The rows are grouped in 4 ways, from coarse to fine. Each group lies inside one group of the grouping before and may be the whole of it. The rows also spread widely along 16 directions, which tell nothing about the answers.
Known rows, each followed by its group in each grouping:
 498  204 -301  197  114 -209  113  193   45  418  223   90  274 -149 -134 -129 -742   58  291  106  105 -596  -13  -39 -103 -128   35 : q263 fif Dad gufug
 -77   52  317  170   34   33   26   18  -66  328  127  424  -32 -107 -508  272 -445  166   65  -38 -219  408 -222  199  128  368  281 : q455 Rup lozu fud
 347  135 -106 -205  167 -206   78   43 -295   50  140  335  201 -552   58   63 -168  181   23  289   -2 -228   50  -64 -175   32   20 : q455 vun fepub zipi
  97  147  278  -25  164  -56  231   35 -178    5  297   85 -161 -382 -291 -432 -247   77   29 -124   56 -359   35  135  202   39   37 : q455 vun Ganuz bez
 427  120 -174 -125  133 -176   -2  297   16  -67  -69  517  206 -334   18  -99 -208   53   12  -36 -174 -101  248  -21 -256  307  279 : q263 belo Ponal tepul
 -36 -193  325  409   51   -2  125   52 -288  -86   99   97   93 -335 -288 -215 -658   23   74  146   -1  -92 -186 -154  207   96   78 : q455 vun fepub Lunem
 258  -54   80  228 -164  253  114  362  157   59 -235  -70  708  235 -170   56 -420   24  300  -95  -49 -183 -152  -70  120  -11  250 : q455 vun pofe Tufog
  -2 -228 -299  423 -193    4 -219   96  390  170 -266  220 -246  232   75 -311 -166 -343 -176 -132 -254  -20   43 -203  171  221  150 : q455 Rup povat Tuko
 118  129  -97  134  -24   13  151  -74   28 -242  113   62   37 -398  -39  -48  466   75  257 -140 -194  231 -359 -180 -326  133 -142 : q455 vun pofe pafab
-112  184  211  -62  101  -99 -176  -42  -14  116  236   58 -187   48  -96  -96  120 -144  -84 -196 -368  213 -393  269 -227  119   34 : q263 fif gup Ver
-222  131  261 -163   77  -57   61  289 -137  -77  177 -241  133  -31  230 -146  164  -11   55 -265  113  308 -304 -286 -227  234  -77 : q263 belo Ponal Sakor
-262  -42  260 -143   30  173  315  228  -23  -60   52 -205  -96 -121  -41 -238  223 -115   75 -361   47  298  -67 -326  221  223  -83 : q455 Rup lozu gof
 -93 -439    1  263 -283  -27  405 -431   -6  101  158 -468  217   88 -409  128   50  -32   72  371 -316  443 -476 -126   74  210 -153 : q455 vun Ganuz lived
 380  179  -67  349  232 -235  310   12    9  214  222  260   47 -383   37 -362  -87  490   40 -124  195 -362   62  -44  -83  305  -82 : q455 Rup det bafod
-266  189  175   48 -291  440   23  241 -418  -93 -365   43 -120 -156   25  158 -116  323 -222  -17  163 -133 -269  200   96 -115    3 : q263 fif puf faso
 391 -404  386 -191 -114  124   -3  325 -205   15 -164 -272  179   71  -76  -45  -98 -182 -106  311   -8   95  128 -513  -17  240  289 : q263 fif puf met
-102 -187   21  292 -111 -206   95   83  136  438  270 -409  -10  471 -104  -98 -401  -45 -240   26   41  159 -194 -158 -147  228  -24 : q263 fif gup lenuf
-158    9  194 -189  303 -121  -84  114  -78  135  215   -3  450  -67  112  -99 -179 -464  412 -115 -304  232 -436 -204  110   18  -43 : q455 Rup povat Tuko
  25  281 -282 -454 -222  106  312  254 -189   28  -99  263  458 -188   17 -448 -368   36  243 -154  345 -477 -139  192  141  289  259 : q455 Rup det bafod
 469    5 -202 -119 -272  -38   62  -79  100  -10  112 -200    0 -183 -198 -395   91 -285  471   88    8 -233 -242 -367  -65  147  176 : q263 belo Ponal tepul
 146  144 -104  206 -145 -336 -124  166  148  149  278 -199  173   82  336 -141 -118  364  152  -34  563 -154 -207 -715  -60   41   44 : q455 vun fepub Lunem
-320  -32    3    6 -175  106   76  187  -14  330 -214  288 -249  151 -216  259 -481  207 -450  -52  -80  210  209  263  380  226  216 : q263 belo Ponal tepul
 117 -259 -237  200 -379  -24   71 -115   77   28   66  -66 -344  -57 -435  -17 -256 -187 -210  326 -188    3   63 -116  -48   44  110 : q455 vun Ganuz lived
  52   57   28  166 -199  132   67   47 -423   27  161 -228 -251 -464 -137  -79 -307  -94  110  320  298 -319 -293 -301 -149 -209 -169 : q455 vun Ganuz bez
 153 -405  346  240  202 -147  138 -300    6  556  179 -265 -238  148 -155 -329   43 -185 -138  123 -302  149 -157 -109  279  387  -85 : q263 fif gup lenuf
 301  -23  116  -51    0 -145 -305    6 -142  261 -129  357  332  -66   59  291 -394  285   97  322 -103  -77 -150 -131  314   -9  361 : q263 fif gup lenuf
-314   -5  162   75 -420  310 -103  150  -96 -333 -275  -33  136  108  -35 -221 -103  -39    4 -158   17  -49 -429   31  214   11  230 : q455 vun pofe pafab
 -28 -311  -84 -203 -215   11 -209  -34  -21   80 -356  180  267  166   45  275  -54 -246 -127  303 -498  404 -158  -36  144  255  282 : q263 belo Ponal tepul
 -18  -91 -114   13  -35 -386 -334 -476    0  368  187  103 -156  -10  298 -185  233 -100    7  246 -139  120 -493 -239  215  202  -13 : q455 vun pofe pafab
  22   34  267  -82 -172  282  -66  458 -191 -591 -193   55  251 -209 -149   98 -163   -6  -76  -26 -149  -54   12  -50 -204 -204  234 : q455 vun fepub zipi
-301  125  -19  362 -274  289   75  270 -358 -260  -30 -287    8 -216  -62 -159 -384 -275  114  -15   79  -97 -612  -11 -515  -80 -206 : q263 belo Ponal Sakor
  77   67 -180  380 -265  268   58    0 -131  -82  -94  360 -307 -537 -459  195 -246  -50  173  130 -169  113 -244  -20 -210   73   46 : q455 vun Ganuz bez
   2 -120  380  -61 -410  184    3  -23 -117  180  101   28 -303  150 -735  298 -186   39 -294  224 -174  448 -136  231 -136  400  432 : q455 vun Ganuz lived
   8  213  -88  149   41   -6 -108  202 -109  124 -117   89  192   45  358 -112   -5   67 -144 -115  -46 -157 -343  165 -363   98 -104 : q263 fif puf met
 419 -300  359  262  163 -202  261 -130 -109  210  296 -426  -27  -51  -97 -450  153   23  -57  174  -31   -8 -150 -314 -186  412 -117 : q263 fif puf faso
 323 -213 -313 -183 -172 -171  -16   30  122  215 -110  124  206   18  135   89   29    2  -52  295  -63   79  135 -412   49  254  201 : q455 Rup povat Tuko
-108  -36  153   22  302  -90  259  196 -432  102  288    8  -94 -602  -43  -87 -485 -135   61  133  118  -26   10 -353   40  -41 -249 : q455 Rup lozu gof
 329  361  407 -406  325  -33 -179  359 -205  279  222  351  181 -281  -49  171 -188   88  198  -81    8 -105   49  -15  -31   -8  262 : q455 Rup det bafod
 140  -85   -2  665 -149 -183   92 -116  100  204  171  -59 -385  -48 -127 -149 -180  462 -301  105  207 -182   33 -204   56  118  -51 : q455 vun Ganuz lived

New rows, each followed by its group in each grouping:
  -4  213 -247   82 -315  171 -262  137  101  -74 -155  201  167  -14  -69  100 -156 -231  273  -68 -222  -49 -466   46 -191 -106  189 : q455 Rup lozu gof
 488 -144 -152   47 -105 -205  -55 -537  112 -160  -79   99  190 -226  -23   75  535  306  163  327 -549  -17 -283  -64  161  -49   87 : q263 fif gup lenuf
  43  -63  350  143   79  235  102  644  106  184 -101 -162 -107  222 -157 -102 -443  -64 -187 -333   83  -90  369 -218  222  -24  127 : q263 fif puf met
-133  -90 -207   31  -72  204  174   71  137  161 -323  263   67   22 -224  128 -327  -82   -2 -129 -424   47   48  231  504  -42   92 : q263 fif gup lenuf
 177  219 -456    3 -410  223  -56   24  228  -95  -85  156   16 -113 -260 -141   85 -388  430 -154 -221  -76 -430   41 -279   47  171 : q455 vun pofe pafab
  19 -177 -264  402  -51 -219 -119 -356   32  169   73  229  -25  -80 -197  131 -348 -129 -175  378 -560   -5 -256  239  -37  -66  -50 : q455 vun fepub Lunem
  32   70  -90  268 -252  105  -29   89  -34 -164 -175  -78  -19  -97  272    8  291  344 -164   -4  149 -118 -187 -232 -144  -67 -101 : q455 vun pofe pafab
 135  325 -218 -254   37 -304 -161  137   16  381  269  180  158  -32  141  369 -123  210  111   45   59  181 -214 -167 -301   50   86 : q263 fif gup Ver
-155  162  479  110   61  262    0  234 -197 -443  -45  -45  -79 -267 -182 -384 -128 -113  105 -343 -213 -258 -219  197  172 -212   50 : q263 belo Ponal Sakor
  -8 -242  131   25  -73  219   32  301  -83 -127 -396  106   32   69  118 -113   54  -73 -543  -16 -236   -4  236   92  -39  195  100 : q455 vun pofe pafab
  27  -75   43   18 -190  408  300  157  -28  332 -271  -52   52 -124 -157   23 -100  -36  363  -99  206   18  -94 -347  578  144   47 : q455 vun Ganuz lived
-255   54 -186  271 -398  -41 -313  -75  252 -197  -29  131 -556   72  -23 -293   29  -33 -241 -180  -61  -69 -155  -93  178  -55  155 : q455 vun fepub Lunem
 -46  -17  153   97  189 -246 -110  -41   29 -198  236 -115  533  -29   47  291  -17   44  104  110 -493  198 -336  -58  -93 -339 -121 : q455 vun Ganuz bez
 376   23  493  424  291   53   96  176  115   34   64  -13  357  -10 -239  -94 -170  207  112 -193 -281 -266   -2  138  103  -92   71 : q455 vun Ganuz lived
 299  -58  124  587  -10  106   55  547   69   36  -72 -234  -93  -17   84 -172 -304  157  -88 -153  306 -248  167 -567 -250  -13  -44 : q263 fif gup Ver
 176  142  240  255  -25 -181 -529  155  -90  205  249  161 -626  -79 -117 -154 -454  -60 -213   93   68 -240  -55 -167 -117  -97  236 : q263 fif puf faso
 176 -327  255   56 -117   38   76  -30  -11 -290 -200  -63  416   69 -138  274  183  249 -277  270 -509  214   -1   39   -8   38  167 : q455 Rup lozu gof
 186  150   92   44   -3  188 -120   48  -90  232 -130  453 -603 -397 -181 -255 -139  -53  -60  -85    1 -394  174   79  412   25  178 : q455 vun Ganuz bez
 500   -6  -72  155 -151 -197 -133   38  109 -398  121 -282  223  -65   88 -293   82   94  -55  201  -75 -616   -6 -224 -278 -375   54 : q455 vun fepub zipi
  79   78  187 -157  222 -113  160  561 -151 -246  -45  171  716 -177  305  -56 -160  303  149 -234  163  216  -32 -394 -164  324  142 : q263 fif puf met
 -42   21 -121 -272   61 -385  133 -375  -79  260  273 -118  227  -16  251 -262  159  152  -32  149  -14 -193 -286   52  339   33 -136 : q455 vun pofe Tufog
 170   74 -295 -313  344 -349  137   38 -110 -151  211  149  418 -589  392 -321   99 -234  391   14  -90 -127  -89 -441  -21  -18 -212 : q455 vun Ganuz bez
 -30  235  -86 -371   85  231  222  113 -113  211  181 -190  202 -239 -149  369  217 -387  403  -66 -286  269 -375    0 -266 -205 -288 : q455 vun pofe pafab
 -94   55 -169   -2 -116  -83 -172  -53 -220  -76  -96   23   68 -232  409 -182  -94   54  -24  177  128 -440 -241 -197  313 -331 -101 : q455 vun pofe Tufog
  93 -145  392  246 -154  177   56  265   30 -207   71 -379  162  202 -338 -121 -181 -143  -99  -41 -169  -33 -132  -44 -247  -32  125 : q455 vun fepub Lunem
 262   68 -102  580 -110  -87  172 -125  341    7   64   75  165   26 -218 -355   25  286  348 -290 -118   -6 -432  -36  -27  359  100 : q263 fif puf met
 393  143 -323  416  -93  -70   90  221  142  -34   -8   17  217 -107  108 -402 -133   78  209 -137  112 -337 -238 -201 -472  206   -5 : q263 fif Dad gufug
 447   76  -58  534 -110 -216   15  -12  306  439  300  -29   -8   72 -268  270 -205  453  118  102  132   23  -71 -315 -168  102   94 : q455 vun Ganuz lived
  13  184   41  -92  -86  344  141  339 -399   29  -90   97  -84 -482 -157  282 -248  -33   52  108   91  -74  -70  -64 -200 -133  -60 : q455 Rup lozu gof
-381 -160  165  233 -226  207 -205  -68 -118  -94 -415   -7 -153  201  251 -328  116  -66 -340 -108 -224  -29 -419  175  304  105   28 : q263 fif gup Ver
-110    2 -187   50  -69  288  292   41   11   -8 -248  150  510  -49 -145  -99 -100 -261  260 -167 -443   17 -391  376   37  156  -34 : q455 Rup det bafod
  10  256  -41  459  -47   40  -15  -79  -90  196  219   33 -311 -332  -73 -331 -135  -70  297 -138  167 -242 -533  -96 -106   22 -175 : q455 vun pofe Tufog
-212   29  410   87  316  192 -228  292 -199  141  -99  181 -353 -145  116  -69  -25 -375 -316 -201 -351   70   -6  120  -26  -31 -121 : q455 Rup lozu fud
  25  -85 -106  -92 -141 -125  -31 -228   30   99   23  -91 -278  -47  198 -324  335   24 -183   88  -17 -201  -41 -185  324   23  -44 : q455 Rup det bafod
 474  258 -165 -213 -107  -87  -93  -91  -16  340  156  370  -73 -339 -307   94 -295  115  297  217   40 -380  -15   -3  209  -77  306 : q455 vun fepub zipi
 469   90  591   61  215  151   78  248 -132  197   24   34  358  -85 -289  119 -181  275  258  -54 -100  -72 -113   19   77   84  228 : q263 fif puf met
  59  180 -191  315 -216  516  369  324  -13  349 -287 -202  338  121  -59  142  -74    0  132 -164   62 -160 -351  213 -377  100 -214 : q455 Rup povat Tuko
 171  144 -263   38  256 -166  472   12 -137  -22  311   79  249 -598 -161 -203 -374   28  284   20  -59 -395   11   15   26 -213 -268 : q455 vun pofe pafab
 234 -257  402 -324  -97  -22   34  150 -105  -60  125 -369 -109   -5 -219  -14   15   -7  -96  211   -3   78  203 -486  265  -60  214 : q263 fif puf faso
  40   62 -630  433   36  -39  564   99   79  -60   14   80   -5 -526  169 -437  -19   58  158 -231  181 -218  -14 -301 -186  178 -436 : q455 vun pofe pafab
